Every row belongs to one group in each of 4 separate groupings. Each group adds its own fixed numbers to the row, and there is some noise. The rows also spread widely along 13 directions, which tell nothing about the answers.
Known rows, each followed by its group in each grouping:
0  15  -8  -1  2  19  -35  -12  -19  9  -4  -26  -22  -19  -11  -10  14  -2  12  11  16  7  -21  24  5  24  23  -6  5  40  -10  10  -15  0  9 | q_609 G q_188 gep
22  19  25  -10  1  -12  0  -22  -13  -17  -18  3  -26  -5  17  -16  -14  -3  12  20  -12  -20  -8  8  3  -21  10  -2  0  -29  7  19  -15  3  33 | q_313 G q_932 rede
-26  -4  -10  20  2  38  3  -21  -34  22  -6  -19  -2  -3  -11  -20  -5  -1  -11  -9  19  -16  -18  12  -6  33  -1  -7  1  20  -3  22  17  34  -22 | q_491 Q q_188 buraf
28  6  4  -16  -11  -13  -1  -21  19  -9  -18  29  -3  2  -37  8  7  -5  2  -17  -3  -38  34  0  -13  4  -24  48  -39  -24  11  16  12  -3  -19 | q_897 S q_527 gep
-15  -23  -26  -15  -21  15  -31  -1  5  -20  -14  -20  -19  -12  -19  -18  2  20  -4  25  2  16  0  16  8  27  13  15  -12  23  -16  22  27  -2  -5 | q_609 S q_123 buraf
2  -25  -46  3  -18  -6  -34  -19  -19  6  -22  -40  3  -4  -15  -40  -8  19  -14  39  -3  20  -4  8  8  20  -4  -22  2  50  -36  8  11  -14  3 | q_73 R q_123 rede
16  -2  -25  12  -14  40  -2  -54  -16  19  -23  13  -13  -16  4  -3  8  3  -2  -1  11  -20  2  11  -16  15  -16  -1  -28  4  22  1  15  4  -14 | q_971 R q_527 rede
-7  12  11  5  -20  12  9  -37  -21  6  -6  -3  -10  5  2  -26  2  -6  10  28  7  -12  -13  18  -13  -18  4  9  5  -9  -7  15  -18  5  14 | q_897 U q_932 rede
45  -6  -5  -29  42  -51  -10  19  0  11  -35  -31  -32  -16  -10  -3  3  -5  7  15  -22  23  17  -5  4  55  5  -24  -6  10  13  -38  26  -16  57 | q_73 Q q_123 buraf
-4  -26  -28  29  -20  22  -19  -29  -8  14  7  -17  16  -9  12  11  -17  12  -8  3  2  -2  -4  -11  -10  -8  3  3  3  11  17  15  8  -5  -5 | q_313 U q_527 rede
13  -18  2  -12  7  19  -23  -10  -18  -23  -27  7  -10  -8  1  -19  -31  -16  3  5  5  -7  13  3  34  7  -3  -9  -6  8  -18  24  9  24  -16 | q_491 U q_188 gep
9  -10  12  -1  -4  -13  6  -10  -7  -1  -33  6  -34  8  1  -17  9  7  9  27  -12  25  27  1  -47  28  -15  21  0  -19  -2  10  0  -1  25 | q_971 S q_932 rede
17  -4  -25  34  8  -18  -16  15  -6  9  6  -15  -3  -12  -15  22  -19  12  8  -47  -13  22  -6  -15  -44  18  -22  23  23  16  -27  28  -23  -17  -33 | q_609 S q_527 rede
-2  3  33  -7  1  -31  7  20  -18  2  -10  -19  -24  4  -23  5  -4  14  2  -1  0  7  13  -5  -21  31  -2  32  11  -24  -13  31  -4  14  19 | q_73 S q_527 rede
-4  13  12  12  11  15  7  -3  -22  26  5  7  -23  8  -29  -3  17  -24  14  -24  0  10  10  14  -29  22  -15  25  13  5  -24  9  -26  5  -18 | q_971 G q_932 rede
12  2  -19  3  26  -8  -2  5  16  -11  -12  11  -17  -16  -17  4  -21  8  -14  -19  -27  -14  -6  3  11  28  -7  -9  -36  -5  25  -13  42  13  -3 | q_313 R q_188 rede
24  -19  11  -24  -9  -24  13  -23  6  10  -30  9  4  33  -45  -25  9  -17  -8  14  -8  -22  62  -14  -12  16  -28  28  -21  -19  9  -2  28  -7  4 | q_897 R q_932 buraf
-7  -48  -13  3  3  31  -4  -2  -11  5  -20  -4  -11  2  -10  -11  -6  -11  -6  9  1  26  34  0  5  39  -13  5  -4  13  -8  6  35  16  -25 | q_73 U q_123 buraf
-9  -23  -20  12  -31  34  -16  -39  -19  17  21  -14  17  -21  0  39  -2  -1  3  -17  11  1  17  -7  -12  0  -11  39  11  2  12  32  -4  -27  -30 | q_491 U q_188 rede
3  -1  -21  27  18  49  -1  -22  -35  26  -1  5  -27  -31  15  22  1  -16  22  -36  -2  17  -13  13  -21  32  -21  2  9  14  -6  5  -13  7  -35 | q_491 Q q_932 rede
22  6  -11  15  1  14  -12  -23  -29  10  -5  -9  1  -23  -1  19  -18  -4  5  -37  9  -23  -14  -1  -6  5  -9  16  10  -1  -3  30  -11  3  -23 | q_897 G q_527 rede
6  -13  -16  -35  4  6  -7  -13  -17  1  -9  -20  -2  -7  -30  -23  -12  -15  -9  17  1  -36  12  -3  58  5  5  -18  -18  9  4  -9  30  1  11 | q_313 U q_932 buraf
25  9  -25  13  20  10  -12  -12  5  21  -4  1  -13  -6  2  -5  5  -25  15  -3  -19  11  -11  11  0  1  11  -22  -1  26  17  -38  -7  -18  12 | q_609 G q_123 rede
-27  0  40  -7  17  -13  39  25  -21  32  3  -22  -12  39  -17  -22  -6  -36  -4  20  -10  5  18  -3  6  1  23  -5  32  -19  -2  -13  5  11  44 | q_491 G q_123 buraf
22  -25  -46  9  5  20  -28  -21  -3  10  -27  -2  -10  -22  -2  -1  -2  2  0  -9  -6  12  10  5  -14  39  -24  -1  -22  34  1  -5  19  -7  -24 | q_491 S q_123 rede
9  7  15  10  -9  8  -12  -18  -34  7  3  -11  0  4  4  -5  -12  -12  15  -11  11  -9  -7  2  -3  -23  9  8  31  0  -20  28  -39  4  6 | q_971 Q q_932 rede
7  -17  1  20  6  44  -24  -22  -1  -7  -17  3  -23  -22  27  -4  -1  8  6  13  5  21  -12  14  -11  30  20  -10  -13  16  28  8  16  34  6 | q_73 U q_188 buraf
14  6  17  -8  20  -38  14  21  -6  11  -9  -13  -24  -4  -8  19  -6  -11  12  -10  -25  18  13  -5  -16  22  -4  16  15  -24  3  -6  3  -18  31 | q_491 Q q_123 rede
7  2  3  -14  -10  36  4  -39  -40  4  -11  -10  -21  -37  11  18  2  -14  17  5  17  -6  4  11  3  10  -14  21  7  -9  -1  29  -6  -10  -17 | q_897 U q_188 buraf
-17  5  5  29  -12  7  -10  -8  13  7  0  7  -13  13  -13  -8  23  6  7  16  -9  37  -8  26  -51  20  0  33  6  15  -10  13  -16  -2  0 | q_897 G q_188 rede
29  2  -14  2  25  -8  -40  4  -16  20  7  -38  -3  -22  -6  10  -2  -11  15  -17  -1  17  -18  -1  8  23  20  -15  20  44  -9  -12  -22  -14  25 | q_897 U q_932 buraf
34  -6  -14  2  -8  -28  -34  -16  29  -20  -21  8  7  11  -10  -34  -17  14  -1  12  -23  -8  3  -1  -11  -12  2  -2  -23  12  -3  6  -6  -4  17 | q_491 S q_932 rede
-3  -28  -10  11  -12  17  -3  -28  -19  4  -29  -14  -5  11  9  -37  -7  -2  -5  47  1  25  8  6  -16  14  -4  -11  15  22  -13  10  9  3  4 | q_897 R q_188 buraf
45  -7  -41  20  12  -9  1  -39  -7  15  -28  -6  -2  -22  2  -1  -10  8  4  -28  -16  -9  1  -3  -38  17  -42  -3  -12  7  6  10  10  -18  -28 | q_73 Q q_123 buraf
-24  -12  -1  2  -19  11  -5  9  26  -11  24  1  4  13  -23  3  7  -8  5  11  -16  11  5  8  12  -21  27  24  7  -3  8  3  7  -17  7 | q_609 Q q_123 buraf
-16  26  45  12  -12  -19  1  1  -39  35  7  -37  -12  13  -20  3  16  9  0  -8  33  -7  -6  6  -42  26  15  36  25  -8  -9  32  -30  16  31 | q_971 U q_527 rede
11  0  3  -20  15  -22  -17  20  -8  -22  0  -19  -46  -37  5  24  -3  8  20  7  -28  41  2  6  2  22  2  20  23  -2  -28  23  -20  -35  20 | q_313 R q_932 buraf

New rows. What belongs after each?
17  13  14  -2  6  1  -18  -5  10  -8  -13  9  -19  0  -4  -8  0  -5  2  -2  0  -10  -4  15  4  5  20  0  -21  -7  20  -6  8  22  26 | q_971 U q_123 rede
-13  23  13  4  -13  2  -15  -1  8  18  28  -7  6  6  -33  14  18  -10  2  -19  2  -13  -7  20  -5  -7  22  34  0  9  3  11  -23  -9  9 | q_491 G q_123 rede
20  -2  -1  21  -5  -33  1  -9  28  14  7  5  13  21  -32  16  2  1  -4  -25  -26  1  29  -17  -49  -2  -17  37  -4  -12  26  1  -2  -29  -3 | q_609 R q_188 rede
12  -10  -5  10  6  11  -7  -18  -10  7  -2  0  -3  -13  -5  18  -11  -2  1  -23  -8  -5  8  -8  -12  13  -7  18  0  -11  11  7  7  1  -7 | q_897 R q_932 rede
7  19  -22  4  -22  -1  6  -40  -10  15  -17  -1  -12  -12  -14  -12  18  10  8  3  -4  -14  -7  27  -34  7  -34  25  -17  5  -12  19  -5  -23  -17 | q_491 Q q_123 rede
9  -17  -17  9  -8  30  -36  -14  -2  -5  -3  0  2  -17  11  8  -7  -8  5  2  1  15  -6  10  3  -2  16  9  2  21  0  6  -5  0  -5 | q_897 S q_123 rede
21  -15  8  -6  -3  34  -2  -24  -26  13  -22  7  -27  -10  18  17  11  -28  20  12  11  16  29  -6  -11  12  -2  13  4  -6  21  -9  -9  -5  6 | q_609 S q_527 rede
-13  14  -31  1  -12  20  8  -29  17  10  -1  11  -15  -21  -27  -2  22  10  -1  14  -11  -13  -14  28  -15  20  -9  20  -45  3  29  -13  31  -5  -7 | q_897 S q_188 rede
0  7  -21  25  0  2  17  -20  5  17  2  -1  -4  -19  -6  23  -9  19  -6  -41  -17  -18  -12  2  -47  13  -24  27  -18  -22  26  16  21  -4  -21 | q_491 S q_123 rede
17  -18  -14  -4  6  45  -2  -33  -25  14  -10  7  -1  -21  -8  17  -5  -35  6  -23  13  -15  25  0  16  15  -22  11  -10  4  14  3  16  4  -39 | q_897 U q_188 buraf
-25  0  -9  16  9  13  6  17  17  -4  14  -4  -22  -9  -8  4  -3  8  0  -9  -22  19  -18  15  -6  14  17  10  -1  -3  11  -2  22  9  -3 | q_609 U q_123 buraf
49  17  -15  -5  1  -55  -31  -2  3  4  -8  -28  3  -10  -27  6  -10  15  1  -21  -12  -16  -3  -15  -4  2  0  2  1  13  0  5  -16  -33  21 | q_609 R q_527 rede
-23  -20  14  14  5  5  2  13  -6  -11  7  -19  -10  -7  26  18  -40  11  -10  -5  -20  14  -10  -10  0  3  31  5  21  -34  19  17  24  17  29 | q_491 R q_123 rede
7  32  9  -19  0  -61  16  11  8  20  0  -22  0  22  -67  -30  27  -6  1  11  -15  -18  10  15  -6  2  -6  17  -4  7  -26  -3  -12  -27  24 | q_73 Q q_123 buraf
-9  -18  9  -14  -35  17  -40  -18  -21  12  2  -23  0  -3  -12  13  26  -7  11  33  31  22  24  5  -6  11  20  40  18  25  -17  23  -25  -20  15 | q_897 S q_527 gep
-8  8  -7  -16  -12  18  -17  -10  3  6  26  -5  18  3  -37  -7  1  -24  -1  4  3  -34  -5  7  48  -30  34  6  -10  11  9  -13  -2  3  16 | q_897 S q_932 rede
-2  10  -26  -13  -5  -19  -5  2  6  6  24  -16  2  -19  -54  10  5  9  1  -21  -19  -17  0  3  13  7  -6  26  -17  4  -8  6  6  -24  -7 | q_73 S q_932 rede
10  45  -3  -12  9  4  3  -32  -30  33  -15  -20  -27  -18  -21  -27  28  -9  9  15  17  -33  -29  30  -7  27  6  -12  -23  18  8  -22  -7  10  32 | q_897 S q_932 rede
-4  -2  -2  -15  -11  23  -17  -24  -24  17  10  -22  -10  -20  -3  18  15  -12  11  16  10  -10  3  7  18  4  16  8  3  5  16  -3  -8  -16  25 | q_313 Q q_932 rede
-3  2  -12  18  8  -40  27  19  7  34  19  -6  -5  12  -38  23  5  -14  6  -30  -41  36  25  -4  -50  15  -40  41  21  -2  -26  -3  -17  -52  -17 | q_491 R q_123 rede
-17  17  12  16  -8  -6  9  -10  6  3  -5  0  -3  14  -12  -18  2  4  0  9  -3  -15  -20  22  -28  -7  8  18  -2  -10  -2  17  -1  15  14 | q_897 Q q_123 gep
2  -7  27  -11  -13  20  0  -29  -14  10  3  -9  -12  -7  5  21  19  -13  12  21  9  3  24  0  -5  -2  20  25  8  -23  35  16  -5  -11  25 | q_73 G q_188 buraf
-9  8  -11  -6  -40  -22  5  -26  41  -21  31  1  19  -8  -18  25  -11  29  -6  -3  -34  -42  -4  2  2  -51  14  46  -24  -50  41  25  23  -42  16 | q_491 G q_123 rede
31  -26  2  -20  -13  12  -31  -36  -17  -8  -28  -15  3  -12  5  -3  -7  -5  -2  15  15  -22  23  -7  23  4  12  -1  -10  -1  21  16  19  6  16 | q_73 Q q_123 buraf
13  0  -15  -5  19  -15  -2  17  20  3  -2  1  -3  15  -18  -18  -13  -25  3  7  -28  3  4  -3  22  -14  21  -21  -7  10  12  -39  9  -9  27 | q_609 S q_123 rede
-7  3  -9  26  -2  17  1  -29  -23  10  -20  -8  -13  -10  6  -13  -4  10  -1  4  4  0  -22  17  -35  25  -11  1  -2  5  2  14  9  18  -7 | q_897 Q q_188 rede
-37  -12  -2  17  7  0  8  23  -31  28  7  -30  10  23  -41  -15  -16  -13  -16  -21  4  -3  -3  1  2  26  0  4  22  16  -35  13  9  26  -16 | q_491 Q q_123 rede
-19  3  -20  11  -9  9  -11  4  -8  12  32  -26  19  -7  -28  9  -9  0  -3  -27  2  -18  -22  2  23  -11  19  8  12  16  -11  22  -5  -9  -12 | q_491 Q q_527 buraf
32  -2  -4  -2  -2  -25  -12  -12  -13  7  -23  -9  -10  0  1  -10  -4  -7  11  19  -12  12  16  -2  -16  -2  -15  3  13  12  -16  8  -26  -31  14 | q_313 G q_527 rede
-17  15  14  14  5  -15  35  -4  -4  25  -22  2  -49  6  -3  -13  31  5  12  33  -14  25  1  20  -64  41  -21  18  -3  -14  1  -7  1  -2  24 | q_313 Q q_527 gep
16  -9  -15  2  -7  -6  -14  -15  -10  7  -8  -12  4  -9  -2  2  -12  -2  4  -2  -3  -4  3  -7  3  -2  -1  -2  2  8  0  5  -2  -16  10 | q_491 Q q_527 rede
5  13  1  18  -3  4  3  -34  -29  0  -3  -16  -13  -24  24  8  -23  16  4  -11  -4  -27  -32  4  -21  -9  -1  3  10  -26  15  34  -8  8  8 | q_313 Q q_932 rede
-19  13  -19  2  -31  21  -14  -25  0  16  19  -11  13  -5  -31  -4  16  5  -10  3  11  -29  -12  23  2  -13  6  26  -18  18  2  15  -2  -9  -12 | q_313 S q_123 rede
31  -2  -5  -4  -2  -18  -12  -8  -25  -11  -6  -18  -10  -34  0  32  -25  8  10  -29  -4  -2  3  -10  -2  0  -14  28  25  -11  -26  49  -18  -26  -16 | q_897 R q_527 buraf
14  -29  -8  -13  -16  26  -23  -31  16  -20  -31  12  -3  7  -12  -25  3  -6  -3  26  4  -8  31  2  14  10  8  1  -29  6  27  0  33  9  -2 | q_609 Q q_188 buraf
21  1  1  -6  10  -13  -10  0  -18  4  -4  -23  -14  -19  4  8  -18  1  4  4  -6  -1  -5  -10  23  3  20  -16  8  -2  6  -4  1  -5  37 | q_73 R q_527 rede
-24  -6  -15  12  0  47  16  -14  -6  -20  25  15  -32  -51  34  47  -25  1  19  -15  -27  12  -19  9  11  -17  -2  23  4  -38  17  22  8  -10  -21 | q_313 U q_932 rede
5  0  -30  -2  -14  15  -8  -16  4  -13  7  17  -1  -15  -23  -6  -14  -6  11  -18  -17  -12  4  10  14  -19  -23  23  -13  5  -28  24  -9  -16  -41 | q_491 S q_932 rede
17  10  -36  10  -31  28  -34  -42  27  -18  12  17  17  -26  -20  15  9  14  2  -29  2  -34  -15  25  -9  -23  -6  42  -34  16  5  38  -7  -16  -45 | q_897 S q_123 buraf
12  3  12  -11  -9  -23  -20  -13  -5  -4  -14  -24  -15  -9  -2  6  6  11  10  23  -1  8  6  -3  -18  12  15  18  9  -5  10  14  -5  -24  36 | q_609 Q q_188 gep
-10  18  -35  -2  -4  -10  21  -22  -35  34  7  -47  -10  -30  -20  5  3  8  0  -3  -9  -16  -20  14  -9  8  -23  8  18  10  -18  17  -2  -48  -7 | q_313 G q_123 buraf
-3  -23  -30  21  -18  9  -13  -26  29  -20  20  2  12  -17  18  16  -29  26  -2  -5  -33  -3  -13  -9  -4  -26  13  10  -11  -20  35  12  23  -17  9 | q_491 U q_932 rede
-12  1  4  24  -15  11  -36  10  -1  5  16  -4  13  19  -21  -12  -3  -12  4  -14  6  11  -9  17  -10  -12  14  24  20  38  -43  33  -42  9  -18 | q_491 S q_123 rede
-12  11  -27  23  -11  37  -5  -16  14  8  28  16  -1  -16  -5  17  12  -11  11  -5  -13  8  -14  21  -10  -19  2  17  -10  18  11  -3  -17  -19  -21 | q_313 S q_188 rede
2  2  22  -29  11  11  9  5  -40  8  -25  -11  -30  -6  -11  -13  -6  -27  4  14  15  -16  13  4  40  26  9  -12  -2  -10  -4  -5  16  22  21 | q_491 Q q_527 rede
3  5  14  12  -13  28  -35  -14  -14  -14  3  -8  -3  -8  11  3  -11  0  8  -2  16  -1  -18  6  -3  -14  33  11  13  10  4  34  -27  17  2 | q_609 S q_188 rede
-26  -23  4  0  -7  10  -32  23  -1  -11  17  -18  -18  -4  -20  17  1  9  9  -5  -9  40  8  1  -3  28  20  38  24  10  -22  25  -5  -5  -3 | q_609 G q_932 rede
-4  -16  9  30  -23  10  12  -36  2  4  4  6  20  19  26  1  -21  -12  2  14  -9  -5  8  -6  -32  -48  6  19  19  -29  19  17  -8  -7  8 | q_897 U q_123 gep
-11  17  16  -16  -35  -10  16  -20  -5  -10  -3  4  -14  3  -10  -11  11  -2  9  34  -8  -11  6  25  -7  -32  -8  40  3  -28  -14  31  -19  -29  11 | q_313 Q q_123 rede
5  -13  19  0  13  9  13  6  -1  -4  -23  28  -46  -4  14  14  13  -22  30  15  -23  58  33  10  -33  37  -22  26  5  -17  -2  -4  -4  -12  2 | q_491 Q q_188 rede
24  -3  -12  9  -10  5  -9  -42  -20  6  -38  -3  -15  -16  11  -12  1  10  4  2  4  -7  1  12  -36  23  -29  9  -10  3  -3  27  1  -2  -12 | q_491 Q q_123 rede
